There are 4 ways to turn a row about zero (a turn may also mirror it). The second row of each pair is the first, turned, with some noise. The first 36 pairs use one turn. New pairs use 2 turns, one after the other, and a turn may come again.
(in the rows, 100 means zero)
Some pairs, each with its turns in order after it:
[145 75 74 127 71 131 132 97]
[66 95 69 154 85 114 83 69]	K

[91 114 112 144 90 119 135 133]
[52 111 112 75 92 111 143 105]	C

[112 60 113 143 75 99 100 104]
[141 97 103 97 78 130 106 130]	J

[84 143 97 58 76 125 140 107]
[97 97 73 66 144 131 82 59]	T

[130 72 67 70 124 67 106 66]
[146 111 120 112 87 63 59 117]	C

[112 138 136 102 129 58 132 140]
[105 99 98 65 136 76 32 108]	J

[139 145 136 97 69 84 97 118]
[100 106 85 99 55 163 105 104]	C

[137 99 83 66 134 85 58 121]
[92 40 72 124 113 87 82 73]	J

[110 93 78 87 91 61 85 101]
[109 94 92 141 84 118 113 91]	T

[116 126 118 109 89 77 63 119]
[128 117 109 109 109 86 144 92]	K

[89 91 120 109 109 111 104 96]
[103 96 113 93 117 104 119 88]	C

[71 79 101 61 131 102 120 55]
[82 91 137 62 98 115 49 115]	K

[133 64 131 126 126 107 70 130]
[114 128 111 93 77 70 142 144]	T

[58 132 130 87 125 84 85 82]
[82 121 103 115 143 53 103 120]	J

[114 56 57 141 55 117 57 89]
[148 76 105 114 72 145 162 89]	J

[113 132 113 112 71 111 133 122]
[115 120 118 57 80 87 77 88]	J

[113 61 108 59 143 75 118 59]
[168 86 140 96 106 76 76 111]	C

[117 144 120 87 60 74 117 108]
[91 118 111 103 59 108 157 101]	K

[121 139 132 93 57 82 142 97]
[95 78 43 92 144 129 94 119]	T

[111 79 105 132 110 69 61 95]
[113 109 114 114 130 52 100 78]	K

[101 133 78 88 101 145 103 119]
[90 99 50 93 105 94 123 130]	C

[102 102 142 65 141 95 124 143]
[123 59 123 109 86 101 108 162]	K

[137 77 92 104 128 71 132 117]
[108 117 147 98 83 97 92 147]	C

[76 90 105 78 71 79 106 134]
[127 112 90 90 52 86 100 117]	K

[105 65 91 63 96 65 113 81]
[125 77 128 103 80 77 60 100]	C

[58 130 75 130 100 70 128 58]
[40 109 90 40 103 80 111 88]	K

[133 95 133 121 124 108 82 131]
[111 121 112 84 100 90 138 144]	T

[105 145 72 108 101 119 123 79]
[123 70 116 90 135 110 70 91]	T

[123 65 118 62 107 138 82 58]
[75 99 86 163 52 95 104 109]	J

[129 60 58 130 138 138 75 73]
[154 97 143 99 58 50 82 104]	T

[88 78 92 118 110 65 74 97]
[113 105 103 88 112 56 91 85]	K

[122 142 97 95 62 127 139 104]
[125 81 65 78 155 104 89 88]	T

[104 93 112 88 97 106 141 141]
[102 146 73 90 125 105 98 101]	T

[83 124 103 116 66 71 98 145]
[125 83 137 52 120 87 101 104]	J

[139 128 130 130 137 57 85 134]
[105 147 125 103 108 170 92 127]	C

[127 95 93 108 72 120 105 65]
[120 121 109 125 67 114 108 83]	J

New pairs. What belongs after each?
[143 107 108 69 120 137 82 93]
[153 121 94 117 124 78 101 116]	C T

[79 72 97 141 57 73 110 62]
[119 109 90 43 142 95 110 135]	J T

[140 134 96 111 108 110 128 105]
[129 115 62 124 88 96 81 80]	J C

[141 65 137 71 75 67 101 77]
[82 160 114 128 113 85 141 123]	K K

[75 118 80 94 82 89 74 117]
[88 123 88 96 82 118 73 118]	J T

[126 77 75 97 141 128 117 115]
[108 76 93 54 119 103 60 111]	C J

[115 103 96 106 136 57 138 107]
[106 117 113 99 68 57 67 119]	K K

[110 95 88 121 57 114 57 108]
[135 58 119 105 118 110 78 111]	K T

[144 95 84 137 103 62 116 142]
[116 107 115 51 95 42 116 122]	C J

[133 142 109 125 113 127 124 114]
[96 139 113 101 118 64 59 98]	K T

[67 94 87 109 79 124 62 135]
[104 66 134 73 67 83 92 126]	J C

[73 62 91 128 58 77 74 143]
[94 90 106 91 79 81 150 32]	K K

[139 130 124 86 103 110 121 69]
[108 102 116 93 55 109 75 60]	C J

[90 116 95 144 131 93 60 131]
[101 36 113 104 86 93 79 73]	J K

[116 110 90 114 65 78 137 113]
[66 98 101 80 69 77 92 69]	K C

[86 138 61 65 89 66 138 123]
[171 115 96 74 69 114 96 81]	C K

[76 71 103 103 60 72 139 143]
[77 162 81 69 123 79 81 94]	T C

[104 115 120 94 98 65 75 87]
[99 119 113 107 103 84 57 111]	K J

[105 58 62 76 60 137 74 76]
[129 128 42 141 105 94 115 66]	K C

[100 143 116 102 107 104 130 130]
[123 101 88 81 138 102 114 136]	T C

[82 79 63 102 108 82 90 117]
[121 103 99 127 83 86 64 101]	K C

[60 121 98 126 131 144 69 134]
[91 45 100 63 44 94 91 84]	J K

[66 136 140 97 63 72 75 132]
[80 137 75 112 79 150 127 144]	J T

[95 71 55 111 144 104 97 115]
[112 123 97 102 77 154 113 72]	T C

[131 116 113 122 98 69 122 75]
[94 139 121 90 121 104 98 140]	K J

[144 120 83 91 115 110 95 103]
[99 76 114 144 95 121 102 93]	T K

[69 57 128 73 132 121 131 106]
[174 109 81 121 109 85 107 107]	K K

[73 108 96 116 99 88 130 142]
[64 89 106 100 78 81 68 124]	K C

[85 138 138 135 68 65 100 121]
[131 70 156 123 92 94 133 111]	J K

[75 101 143 90 117 59 103 92]
[124 97 124 104 68 84 129 139]	K K

[59 85 104 94 140 86 77 144]
[51 66 81 79 122 132 102 120]	J J

[107 119 135 79 111 104 98 89]
[119 94 93 118 86 86 123 124]	C C

[136 119 112 93 99 75 129 125]
[109 69 99 144 99 73 118 104]	J J

[143 89 87 70 61 126 125 130]
[144 118 110 89 55 123 140 91]	K J

[56 143 109 59 97 64 85 136]
[54 102 79 74 132 137 71 143]	T K

[131 86 89 87 74 78 130 82]
[128 78 83 99 96 124 126 66]	T J

[100 56 111 65 130 138 101 92]
[77 104 103 131 128 59 97 60]	J T

[110 72 119 113 102 61 114 59]
[112 107 126 108 135 73 99 142]	K J

[121 123 77 77 78 120 71 141]
[134 101 84 86 93 118 45 122]	T T

[69 91 84 98 114 89 91 122]
[107 99 104 101 143 106 83 103]	C C

[75 76 144 132 58 63 107 101]
[90 95 108 53 151 127 137 113]	T J

[117 117 60 96 75 68 65 138]
[84 81 140 117 119 64 136 64]	C T

[74 57 118 87 81 126 91 81]
[81 122 76 105 151 77 103 97]	J T

[134 141 126 62 113 107 121 102]
[122 138 123 68 115 75 115 69]	J K

[67 67 73 141 62 118 73 71]
[58 64 120 139 87 108 54 123]	C T

[133 105 136 98 71 99 56 141]
[119 143 74 113 134 114 50 94]	T T

[141 61 77 102 56 66 101 107]
[121 99 81 121 30 100 107 128]	J J

[137 137 108 113 102 58 136 118]
[67 121 57 122 114 83 58 109]	K T

